The rows of each matrix lie in a flat space through zero, up to rounding. After each matrix: how many dimensions does the smallest such space have?
In the rows, zero is written as 128.

[[108 123 131 136 127 128 129 115 142 129 119 131 129 142 125 120 133 110
  113 125]
 [123 138 141 112 130 135 119 137 133 134 114 117 145 139 116 134 120 133
  133 124]
 [131 141 103  99 118 127 155 158 137 148 121 135 138 125 144 184 138 118
  125 125]
 [136 112  99 147 125 118 150 123 122 120 153 152 104 113 152 131 146 122
  119 125]
 [127 130 118 125 122 124 139 130 132 133 127 128 129 123 134 141 132 120
  122 132]
 [128 135 127 118 124 128 131 135 131 135 122 123 134 127 128 141 126 125
  129 132]
 [129 119 155 150 139 131  98 103 118 108 135 116 125 132 108  74 115 147
  136 127]
 [115 137 158 123 130 135 103 116 135 127 108 100 151 143 100 103 110 133
  130 130]
 [142 133 137 122 132 131 118 135 117 127 130 121 129 122 123 127 119 144
  143 132]
 [129 134 148 120 133 135 108 127 127 120 123 108 149 137 107 107 114 150
  137 118]
 [119 114 121 153 127 122 135 108 130 123 135 143 106 127 137 114 138 109
  115 134]
 [131 117 135 152 128 123 116 100 121 108 143 114 129 121 118  82 121 142
  126 129]
 [129 145 138 104 129 134 125 151 129 149 106 129 130 132 127 163 123 119
  139 140]
 [142 139 125 113 123 127 132 143 122 137 127 121 132 115 131 150 123 133
  138 139]
 [125 116 144 152 134 128 108 100 123 107 137 118 127 131 113  77 120 141
  127 124]
 [120 134 184 131 141 141  74 103 127 107 114  82 163 150  77  58  94 165
  142 119]
 [133 120 138 146 132 126 115 110 119 114 138 121 123 123 120  94 122 139
  131 131]
 [110 133 118 122 120 125 147 133 144 150 109 142 119 133 141 165 139  88
  112 141]
 [113 133 125 119 122 129 136 130 143 137 115 126 139 138 127 142 131 112
  116 125]
 [125 124 125 125 132 132 127 130 132 118 134 129 140 139 124 119 131 141
  125 105]]
 | 5

[[202 141 140 151 125 176 153 150 133 169 205 187 121 113 135 163 138 123
  180 195]
 [141 227 196 156 134 140 138 133  49  87  85 134  80 119 103 168 126 169
   59 126]
 [140 196 113 151  94 132 149 161 132 112 129 186  83  80 121 195 142 151
  109 147]
 [151 156 151 149 130 142 128 121 117 142 141 149 118 139 126 137 120 143
  132 151]
 [125 134  94 130 149 132 118 139 179 136 131 145 132  86 148 162 165 166
  130 113]
 [176 140 132 142 132 161 143 146 137 153 176 167 124 108 135 158 143 132
  159 167]
 [153 138 149 128 118 143 150 145  94 121 144 136 117 122 117 138 126 107
  131 149]
 [150 133 161 121 139 146 145 141  85 115 133 115 125 122 118 131 134 113
  121 134]
 [133  49 132 117 179 137  94  85 164 181 157  88 187 179 154  63 121 123
  179 125]
 [169  87 112 142 136 153 121 115 181 195 200 162 156 150 151 114 123 121
  203 176]
 [205  85 129 141 131 176 144 133 157 200 233 175 152 142 146 123 126  98
  222 204]
 [187 134 186 149 145 167 136 115  88 162 175 140 132 165 124 115 109 119
  159 178]
 [121  80  83 118 132 124 117 125 187 156 152 132 154 124 148 117 138 122
  166 127]
 [113 119  80 139  86 108 122 122 179 150 142 165 124 138 134 126 108 121
  155 145]
 [135 103 121 126 148 135 117 118 154 151 146 124 148 134 142 117 135 133
  151 129]
 [163 168 195 137 162 158 138 131  63 114 123 115 117 126 117 141 137 144
  102 134]
 [138 126 142 120 165 143 126 134 121 123 126 109 138 108 135 137 155 144
  119 113]
 [123 169 151 143 166 132 107 113 123 121  98 119 122 121 133 144 144 184
   93 104]
 [180  59 109 132 130 159 131 121 179 203 222 159 166 155 151 102 119  93
  225 188]
 [195 126 147 151 113 167 149 134 125 176 204 178 127 145 129 134 113 104
  188 201]]
 | 5

[[183 119 120 132 115 143 126 173 117 106 111 150 125 133 127 130 137 128
  125 111]
 [119 150 138 118 122 143 136  91 159 119 156 128 128 147 149 150 114 137
  131 156]
 [120 138 131 131 135 109 142 145 114 159 117 130 130 139 121 144 134 142
  135 117]
 [132 118 131 100 140 114 121 146 136 102 140 133 132 131 135 144 103 137
  152 113]
 [115 122 135 140 120 127 135 113 117 125 121 111 144 139 131 109 127 134
  120 126]
 [143 143 109 114 127 112 129 141 144 141 101 154 110 133 144 137 130 137
  145 127]
 [126 136 142 121 135 129 115 109 150 121 141 128 145 120 125 144 134 117
  129 124]
 [173  91 145 146 113 141 109 131 123 100 133 120 142 116 144 104 127 106
  128 117]
 [117 159 114 136 117 144 150 123 126 144 116 133 116 148 122 134 139 143
  113 149]
 [106 119 159 102 125 141 121 100 144  43 156  93 186 159 137 127  86 145
  145 114]
 [111 156 117 140 121 101 141 133 116 156  46 130 162 152 113 109 165 149
  123  94]
 [150 128 130 133 111 154 128 120 133  93 130 137 141 137 126 125 139 128
  100 127]
 [125 128 130 132 144 110 145 142 116 186 162 141  90 120 129 164 127 131
  128 143]
 [133 147 139 131 139 133 120 116 148 159 152 137 120 111 122 163 144 110
  128 141]
 [127 149 121 135 131 144 125 144 122 137 113 126 129 122 101 133 147 121
  125 127]
 [130 150 144 144 109 137 144 104 134 127 109 125 164 163 133 133 147 144
  111 122]
 [137 114 134 103 127 130 134 127 139  86 165 139 127 144 147 147  98 145
  128 129]
 [128 137 142 137 134 137 117 106 143 145 149 128 131 110 121 144 145 107
  118 138]
 [125 131 135 152 120 145 129 128 113 145 123 100 128 128 125 111 128 118
  140 142]
 [111 156 117 113 126 127 124 117 149 114  94 127 143 141 127 122 129 138
  142 125]]
 | 9

[[234 120 123 199 174 150 121  72 122 113 149 118 107 120 157  78  68 197
   84 109]
 [120 177  89  89  87 108 118 194 106 101 107 149 182 140 163 102  70 153
   95 152]
 [123  89 121 111  99 113 112  31 127  80 109 134 143 150 138 104  95 131
  104 175]
 [199  89 111 135 101 138 103 170 115  71 122 168 173 118 189  78  84 133
   78 124]
 [174  87  99 101 129 174 114 161 122  61 154 197 156 140 215 108 117 122
   69 143]
 [150 108 113 138 174 153 147 101 156  94 119 156 109 109 119 114  99 174
   92 140]
 [121 118 112 103 114 147 174 109 108 128 124 162 139 130  85 144 107 154
  129 154]
 [ 72 194  31 170 161 101 109 115 131 168 117  78 117  54  19  79 164 112
  111 152]
 [122 106 127 115 122 156 108 131 243  96 124 144  95 157 142  90 129  97
   83 144]
 [113 101  80  71  61  94 128 168  96 118  36 175 143  65 111  73  49 177
  106 179]
 [149 107 109 122 154 119 124 117 124  36 173 107 129 149 144 156  99 123
   99 115]
 [118 149 134 168 197 156 162  78 144 175 107 154 114  78 100 118 127 167
  134 141]
 [107 182 143 173 156 109 139 117  95 143 129 114 197 114 111 147 145 118
  154 116]
 [120 140 150 118 140 109 130  54 157  65 149  78 114 221 110 169 125 164
  116 131]
 [157 163 138 189 215 119  85  19 142 111 144 100 111 110 230  82  63 152
   96 137]
 [ 78 102 104  78 108 114 144  79  90  73 156 118 147 169  82 190 164 100
  137 155]
 [ 68  70  95  84 117  99 107 164 129  49  99 127 145 125  63 164 236  94
  118 138]
 [197 153 131 133 122 174 154 112  97 177 123 167 118 164 152 100  94 234
  107 141]
 [ 84  95 104  78  69  92 129 111  83 106  99 134 154 116  96 137 118 107
  141 165]
 [109 152 175 124 143 140 154 152 144 179 115 141 116 131 137 155 138 141
  165 114]]
 | 12

[[131 126 113 136 124 138 128 123 130 119 125 118 132 132 123 127 129 111
  117 127]
 [126 186 153 118 147 117 126 153 144  86 140 141 137 140 119 120 139 153
  132 106]
 [113 153 120 133 135 139 133 136 124 116 144 137 136 129 100 122 140 133
  122 117]
 [136 118 133 122 129 125 119 124 135 148 120 127 112 135 147 129 115 136
  126 144]
 [124 147 135 129 140 126 126 138 131 116 131 137 126 134 123 125 129 138
  128 130]
 [138 117 139 125 126 141 119 131 119 168 107 134  96 135 148 127 113 173
  132 150]
 [128 126 133 119 126 119 127 126 134 133 134 128 130 125 133 129 127 126
  131 123]
 [123 153 136 124 138 131 126 140 130 123 134 139 125 134 120 123 131 150
  128 124]
 [130 144 124 135 131 119 134 130 137  79 133 118 154 129 118 128 140  95
  125 109]
 [119  86 116 148 116 168 133 123  79 195 103 140  94 115 123 130 122 178
  137 161]
 [125 140 144 120 131 107 134 134 133 103 138 131 146 119 127 130 138 122
  142 108]
 [118 141 137 127 137 134 128 139 118 140 131 145 117 128 120 125 129 160
  134 134]
 [132 137 136 112 126  96 130 125 154  94 146 117 157 123 134 131 135  89
  131 100]
 [132 140 129 135 134 135 125 134 129 115 119 128 123 138 128 125 127 135
  124 133]
 [123 119 100 147 123 148 133 120 118 123 127 120 134 128 110 128 132 105
  115 131]
 [127 120 122 129 125 127 129 123 128 130 130 125 131 125 128 130 128 116
  126 128]
 [129 139 140 115 129 113 127 131 140 122 138 129 135 127 132 128 130 129
  133 115]
 [111 153 133 136 138 173 126 150  95 178 122 160  89 135 105 116 129 221
  130 146]
 [117 132 122 126 128 132 131 128 125 137 142 134 131 124 115 126 133 130
  126 122]
 [127 106 117 144 130 150 123 124 109 161 108 134 100 133 131 128 115 146
  122 164]]
 | 6

[[142 131 144 120 125 134 129 137 146  94 135 132 131 154 147 133 143 138
  124 125]
 [131 102  77 158 128  93 130 101 157 153 155 110 144 126 123 141 158  90
  113 100]
 [144  77  78 170 128 103 113  81 161 167 149 122 129 132 109 128 154  92
   75 124]
 [120 158 170 121 130 138 127 156 102  87  91 136 124 123 133 128 111 133
  146 147]
 [125 128 128 130 137 124 135 113 131 129 129 117 133 129 131 129 135 132
  126 127]
 [134  93 103 138 124 163 125 135 113 146 143 130 103 121 113 114 133 151
  100 150]
 [129 130 113 127 135 125 172 147 109 128 150 111 134 136 134 126 139 150
  123  83]
 [137 101  81 156 113 135 147 178 124 131 148 121 122 124 119 127 155 117
  115  98]
 [146 157 161 102 131 113 109 124 204 103 113 137 152 148 153 124 148 116
  180 147]
 [ 94 153 167  87 129 146 128 131 103 171 105 138 130 120 125 139  75 164
  141 111]
 [135 155 149  91 129 143 150 148 113 105 149 135 125 141 147 128 122 169
  150 112]
 [132 110 122 136 117 130 111 121 137 138 135 142 122 133 123 150 130 125
   97 120]
 [131 144 129 124 133 103 134 122 152 130 125 122 147 131 134 122 133 109
  154 117]
 [154 126 132 123 129 121 136 124 148 120 141 133 131 156 137 108 135 131
  120 122]
 [147 123 109 133 131 113 134 119 153 125 147 123 134 137 132 114 149 117
  135 127]
 [133 141 128 128 129 114 126 127 124 139 128 150 122 108 114 160 130 131
  123 110]
 [143 158 154 111 135 133 139 155 148  75 122 130 133 135 149 130 154 143
  167 138]
 [138  90  92 133 132 151 150 117 116 164 169 125 109 131 117 131 143 172
   80 106]
 [124 113  75 146 126 100 123 115 180 141 150  97 154 120 135 123 167  80
  164 126]
 [125 100 124 147 127 150  83  98 147 111 112 120 117 122 127 110 138 106
  126 211]]
 | 10

[[184 155  92 150 188  45 109  73 144 121 180 177 145 143 129 136 127  19
  131 144]
 [155 135 194 101  47 120 133  99 163 132  82 178 168 162 196 158 147 135
  144  96]
 [ 92 194 170 149 119 181 170 111 105 116 169 115 173 214 153 120  89 146
  123 172]
 [150 101 149  88 113 131 123  28 121 126 231 165 162 156 126 139  97  97
  106 119]
 [188  47 119 113 134 160 126  85 144 197 175 224 139 101 124 135  74  81
  131 144]
 [ 45 120 181 131 160  85 124 156 110  31  78 144 157 111 184 144 148 128
   86 175]
 [109 133 170 123 126 124 112 108  66  71  74 139  84 116  77 210 163 147
   68  83]
 [ 73  99 111  28  85 156 108  34 135 145 194 152 110 118 208 144 107 101
  124 157]
 [144 163 105 121 144 110  66 135  98 205 108 166 164 142 128 107 134 153
  186 143]
 [121 132 116 126 197  31  71 145 205  46  86 149 120 115 196 186 192  76
  160 130]
 [180  82 169 231 175  78  74 194 108  86 115  72  89  97  34 108 140  82
  116 158]
 [177 178 115 165 224 144 139 152 166 149  72 110 169 139 137 135  96 102
   71 164]
 [145 168 173 162 139 157  84 110 164 120  89 169  85 146 217 162  59  95
  163 144]
 [143 162 214 156 101 111 116 118 142 115  97 139 146  36  96 141 129 146
  138  88]
 [129 196 153 126 124 184  77 208 128 196  34 137 217  96 150  38 187 174
  113  85]
 [136 158 120 139 135 144 210 144 107 186 108 135 162 141  38 206 151 196
  152 172]
 [127 147  89  97  74 148 163 107 134 192 140  96  59 129 187 151 130 138
  169 242]
 [ 19 135 146  97  81 128 147 101 153  76  82 102  95 146 174 196 138  35
  104 142]
 [131 144 123 106 131  86  68 124 186 160 116  71 163 138 113 152 169 104
  179 136]
 [144  96 172 119 144 175  83 157 143 130 158 164 144  88  85 172 242 142
  136 155]]
 | 16
